The rows are grouped in 3 ways, from coarse to fine. Each group lies inside one group of the grouping before and may be the whole of it. The rows also spread widely along 8 directions, which tell nothing about the answers.
In the rows, 128 means zero.
Known rows, each followed by its group in each grouping:
[142 138 142  55  92 133 133 118  98 145 163 105 124 106 173 117 178 121
 131 106 143 169 148 136 141 137 117 100 123 149 173 119 145 177 151 107
  97 164  84 114 153 140]	kero nifo Suleb
[151 119 156 109 105 143 145 117  96 130 143 132 113 128 163 129 156  94
 121 124 137 167 115 131 131 152 128  89 132 130 154 139 114 146 122 124
 147 119 104  92 140 122]	lireb Digob nezog
[136 113 118 154 155  99 112  93 124 117 116 120 129 129 117 125 132 136
 115 129 100 103 131 143  98 118 136 126 120 102 113 121 127 105 116 126
 145 137 149 119 135 148]	lireb leke tose
[168 109 118 122 136  89 124  77 141 133 130 139 120 125 115 118 163 128
 110 113  97 128 170 118 107 136 122 109 106  99 123 139 121 101 117 136
 128 161 134 109 118 149]	lireb leke Vigaz
[144 145 164 123 117 122 161 128 134 139 142 146 101 114 116 120 145 178
 109 100 150 149 144  75  96 135 133  98 133 126 144 152 118 120 171 119
 178  91  77  90 174 115]	kero Bape Sovof
[163  87 128 132 128 106 129  99 147 138 131 199 124 133 129 120 155 100
 122 122 109 137 160  85 143 159 117 113 119 106 120 167  94  84 103 153
 144 106 153 103 105 115]	kero nifo Gor
[142 128 116 151 150 111 131 120 158 116 112 140 125 146  84 136 115 148
 130 124 113 114 137 123 107 121 127 139 126 101 107 120 118 103 130 142
 137 125 149 138 126 126]	lireb saf vav
[173  87 145 118 103 133 121 127 110 122 184 129 119 137 154 153  94 109
 107 157 130 162 144 111 140 160 144  85 134 124 125 152 110 138  92 132
 169 135  91  92 125 148]	lireb leke Tupe
[107 133 150 158 156 122 136 112 106 116 104 135 124 111 144  94 151 120
 137 113 121 116  74 164 116 113 116 139 125 115 141 107 121 112 126 114
 131  79 148 130 148 119]	lireb Digob Levu
[110 136 116 115 123 135 118 135 109 124 117 125 152 145 128 145 126 124
 137 139 139 124 113 140 124 121 145 130 144 129 118 129 128 133 141 129
 131 115 147 131 132 112]	kero Vosot valo
[141 123 159 109 104 138 133 138  99 120 167  95 116 115 163 132 111 127
 123 136 145 162 106 139 131 132 134 107 135 142 156 116 134 164 121 107
 145 129  78 115 159 147]	lireb saf dar
[156  78 119 139 136  71 105  96 172 106 179 137 119 112 111 117  91 134
 116 147  97 122 156 113 149 138 118 124 107 100  92 130 106  86  72 139
 131 131 147 136 102 173]	lireb saf pobu
[165 117  89 111 115 151 101 157 122 118 131  87 145 196 113 177  75 131
 157 151 111 114 166 140 112 100 153 145 135 123 104 115 165 185 163 159
 121 224 119 140 115 128]	kero Vosot Dov
[ 88 162 139 102 134 122 163 142 139 132 122 159 130  99 128 102 162 146
 147 103 158 147 106 133 147 124 102 139 135 136 151 123 107 111 157 113
  96  59 130 158 148  97]	kero nifo gepek
[110 165 118 100 128 138 169 158 153 129 118 158 140 143  92 149 136 140
 135 123 158 149 124 116 136 142 116 127 146 127 123 128  88 114 143 141
 102  79 138 161 121  91]	lireb tera gilu
[148 121 117 141 147 116 116  93 119 136  73 146 133 155 118 117 172 122
 136 106  98 101 140 131  94 112 131 141 122 103 126 136 137 114 157 148
 134 149 160 112 129 106]	kero Vosot valo
[ 80 145  85  82 115  94  75 129 125 111 187  53 162 104 122 140  94 160
 125 158 135 113 135 164 134  93 144 125 123 143  99  88 154 148 112 100
  82 159 147 162 129 194]	kero Bape Sovof
[114 148 121 100 124  54 100  94 153 122 190  76 130  78  93 120 126 216
  88 121 126 116 173 105  98 110 140  95 106 120 100 114 136 103 137  93
 134 137 117 126 160 199]	kero Bape Sovof
[101 132 133 141 133 117 108 135 107 114 145 115 141 119 130 135  98 146
 122 145 140 117  99 134 117 116 145 124 142 127 113 118 128 122 126 107
 157  87 135 127 154 139]	kero nifo gepek
[102 145 127 111 128 106 107 112 111 129 141 112 146 110 125 134 144 150
 110 129 140 123 121 131 111 127 139 107 132 128 121 119 123 116 130  98
 137 104 141 122 154 148]	kero nifo Suleb
[137  82 146 173 156  75 118 101 154 110 138 163 119 100 130  84 106 142
 129 126  95 104 121 110 142 120 116 147 114  99 105 139 109  68 106 138
 151  79 153 131 125 134]	kero Vosot valo
[130  80 120 160 136 126  92 121 112 113 135 155 146 140 151 132  95  86
 133 159 114 113 107 135 149 135 137 134 135 120 107 134 117 112  79 138
 148 100 170 118 108 131]	kero nifo Suleb
[176 105 147  89 100  97 128 123 150 123 211  98  99  98 141 111 104 169
 119 117 122 156 186  92 138 123 124 104 105 130 137 133 146 152 140 122
 132 175  58 115 148 175]	kero Bape Sovof
[128 136 111 130 139 140 126 134 111 122 106 111 139 154 119 142 122 121
 141 133 125 119 112 163 106 108 137 138 136 122 129 110 139 143 137 131
 116 150 134 138 131 121]	lireb leke Vigaz
[110 196 185  87 124 135 216 157 142 151 120 158  98  86 114  99 188 199
 136  61 179 170 117  95 116 131  97 122 139 138 187 130 104 125 218  99
 123  50  57 133 197  73]	kero nifo Suleb
[120 117  87 140 153 107  91 105 136 124 100 146 155 147 105 135 134 116
 135 138 106  91 136 140 119 116 128 145 127 107  96 119 123 100 114 142
 110 132 195 144 105 129]	kero nifo Suleb

New rows, each followed by its group in each grouping:
[ 95 128 143 109 131  90 123 128 130 113 175 109 127  67 155  81 120 151
 140 123 134 134 107 149 161 108 105 141 116 136 141 100 133 124 123  96
  92  95 120 162 151 158]	kero nifo gepek
[178  98 121 140 144 117 116 130 133 104 144  77 109 143 133 109  83 139
 153 124  87 110 148 163 115  83 122 160 106 112 138  95 174 165 144 137
 103 221  91 151 134 159]	lireb leke Vigaz
[110 133  94 114 124 143 104 131 113 126 114 129 155 153 126 142 129 107
 142 145 134 118 123 145 122 113 140 133 140 133 115 123 140 143 126 140
 111 136 161 130 116 123]	kero Bape Sovof
[149  74 118 182 154 107  96 107 136 114 117 173 134 147 128 119 101 104
 135 141  91  95 125 113 130 124 131 147 122 100 101 143 112  87  94 152
 156 108 175 120 108 126]	kero nifo Gor
[179 102 134 117 138  89 153  78 160 138 132 169 105 114 121 104 179 130
 112  98 101 146 180 100 123 153 105 105 102  97 136 154 104  93 122 145
 127 139 121 107 118 133]	lireb leke tose
[122 148 124  86 104 163 138 159  93 125 156  91 141 145 137 175 105 129
 125 151 161 161 117 148 124 137 155  98 153 146 132 121 128 171 135 111
 138 135  93 123 146 129]	lireb leke tose
[ 86 147 128  81 102 120 132 162 128 123 193 119 147  94 131 147  99 152
 125 149 171 158 113 123 167 139 133 109 142 150 122 123 101 127 114  97
 117  69 118 156 140 140]	kero nifo Gor
[101 155 128  90 108 165 126 150  76 123 143  84 147 137 156 151 129 102
 139 146 155 149  84 183 130 122 140 112 146 148 144  97 138 182 129 105
 109 131 120 137 142 130]	lireb Digob Levu
[139 160 100 103 132 107 131  92 136 148 100 133 143 153  77 162 186 151
  96 116 126 126 169 114  74 143 143  91 131 106 108 143 105 100 146 130
 135 144 150 107 131 129]	lireb leke Tupe
[128 132 144 129 136 114 136  74 109 144  85 165 123 122 138 110 209 101
 110 105 124 138 108 128 102 146 118 108 126 114 150 141 105  97 117 123
 143  90 155  92 143 115]	lireb saf dar
[103 111 132 110 109 130 123 121 107 134 151 180 152 113 158 137 145  84
 116 152 155 157 105 114 166 174 130  95 146 136 123 154  85  99  77 120
 144  44 162 108 115 116]	kero nifo Suleb
[165 104 142  86  99 149 143 145 117 133 152 133 119 138 166 122 130 103
 154 122 131 164 148 123 159 135 121 126 129 136 154 140 136 168 148 148
 114 158  89 122 125 108]	kero Vosot valo
[110 131 125 134 144  75  84  86 109 120 141  83 138  98 127 111 139 167
 107 120 105  91 126 145  92  96 139 123 111 117 118 101 149 112 130  92
 134 139 144 123 163 179]	kero nifo Gor
[123 152 125 122 134 106 130  95 110 135 111 118 133 125 112 133 168 148
 105 115 127 123 126 139  84 127 138 103 128 112 128 126 123 108 137 111
 139 122 135 109 150 136]	lireb leke Vigaz
[ 98 137 142 132 151  82 137 125 158 108 151 109 120  75 117  91 114 174
 133 117 127 124 100 151 139 103 104 153 115 123 132  94 120 101 119 104
  96  88 128 174 148 154]	lireb saf dar
[142 106  96  94 107 143 105 146 124 125 156 132 151 156 140 159 104  93
 146 156 128 139 147 131 157 135 135 125 136 134 116 132 125 151 109 144
 105 158 143 141  99 133]	kero nifo Gor
[123 159 128 128 124 134 139 142 126 126 124 114 133 151  87 172 111 163
 109 137 152 134 118 116  88 129 150 109 149 122 115 124 110 125 144 119
 168 104 118 122 154 121]	lireb saf dar
[154  87  91  77  86 131  94 125 128 123 190 122 156 155 137 184  95  73
 115 186 134 165 160 122 165 169 148  87 135 132  98 141 107 145  53 144
 121 165 149 122  78 163]	lireb saf dar
[ 95 199 111  50 100 146 155 124 107 163  92 143 157 146 109 168 221 138
 123 106 171 161 139 122 103 150 136  91 150 140 139 143 113 137 184 120
 109 108 142 114 142  86]	kero Vosot Dov
[166  70 144 165 143 128 116 119 120 116 127 162 114 135 165  96 109  92
 155 125  94 117 120 127 146 119 115 153 118 115 142 135 133 125 112 151
 138 131 131 120 123 121]	kero nifo Gor
[153 116 140 152 160  95 135  82 142 138  85 177 112 121 120  85 188 135
 131  83  98 108 145 109 106 124 103 140 111  98 141 138 120  87 150 138
 131 113 147 111 139 111]	kero nifo Suleb
[ 71 147 123 125 139 126 156 149 155 126 117 198 142 105 112 111 139 132
 145 127 165 138  91 116 159 137 109 142 146 133 120 143  84  80 119 134
 110  13 171 156 117  85]	kero Bape Sovof
[169  88 100 159 139 157 108 119 107 121  94 154 141 198 124 170 109  74
 131 157 105 118 136 134 105 141 154 121 145 107 105 149 122 133 106 167
 164 160 157  99  98 109]	lireb leke tose
[126 132 121 122 145 111 136  96 122 133 103 144 129 120 131 106 178 114
 133 109 116 128 122 153 116 125 112 130 118 114 142 124 122 108 125 129
 101 126 148 130 127 124]	lireb leke Vigaz
[123 127 128 117 129  97 121 115 137 127 151 134 133 113 116 125 134 149
 117 125 130 130 142 111 125 133 126 114 124 120 118 133 115 105 129 116
 136 106 135 126 137 141]	kero nifo gepek
[177 100 139 119 117 112 128 102 129 127 161 130 114 133 131 133 136 118
 110 127 110 145 159 111 123 150 131  95 114 107 124 139 114 126 112 136
 150 149 113 101 121 148]	lireb Digob Levu
[153 111 135 144 139  94 137  85 156 138 116 189 112 124 104 108 168 143
 108 103 113 125 162  71 107 146 121 108 117 102 117 166 103  74 131 149
 163  93 143  90 129 117]	kero Bape Sovof
[158 126  73 100 129 159 137 134 159 144  74 187 144 199  96 149 162  86
 168 118 119 130 176 113 127 129 117 150 133 116 123 148 126 138 153 194
  83 173 168 136  75  75]	kero Bape Sovof
[107  91 126 119 108 106 100 140 117  98 218 107 146  95 154 143  50 115
 111 190 144 150 101 149 178 149 144 103 136 137  97 123 105 114  42 108
 137  84 133 143 111 179]	lireb leke Vigaz
[165  93 168 139 113 134 153 155 129 111 195 127 101 115 147 135  60 149
 118 145 140 164 129 104 143 147 139 103 135 127 131 143 110 135 114 124
 183 103  60 113 149 139]	lireb leke tose
[134 129 147 111 131 101 174 151 182 124 157 158 111  99 104 101 115 179
 146 105 137 147 149  97 157 123 101 147 121 120 130 136 103  99 161 137
 111  85 102 164 134 104]	kero Vosot valo
[140 145 140 125 133 159 144 114  82 141  74 132 123 155 147 125 184 106
 137 106 129 135 104 159  88 121 129 122 139 127 166 127 139 153 161 128
 131 139 115 101 154  98]	lireb leke Tupe
[157  94 121 152 129 109 111 115 145 115 149 142 130 150 101 159  86 125
 104 158 118 127 142  98 118 148 148 110 132 104  89 143  98  96  86 144
 176 116 145 111 113 145]	lireb saf dar
[164 156  96  72  94 177 166 161 142 147 123 158 144 201  75 209 141 111
 129 139 160 174 175  94 118 171 145  89 155 122 112 155  90 150 151 164
 134 147 125 119  94  79]	lireb Digob Levu
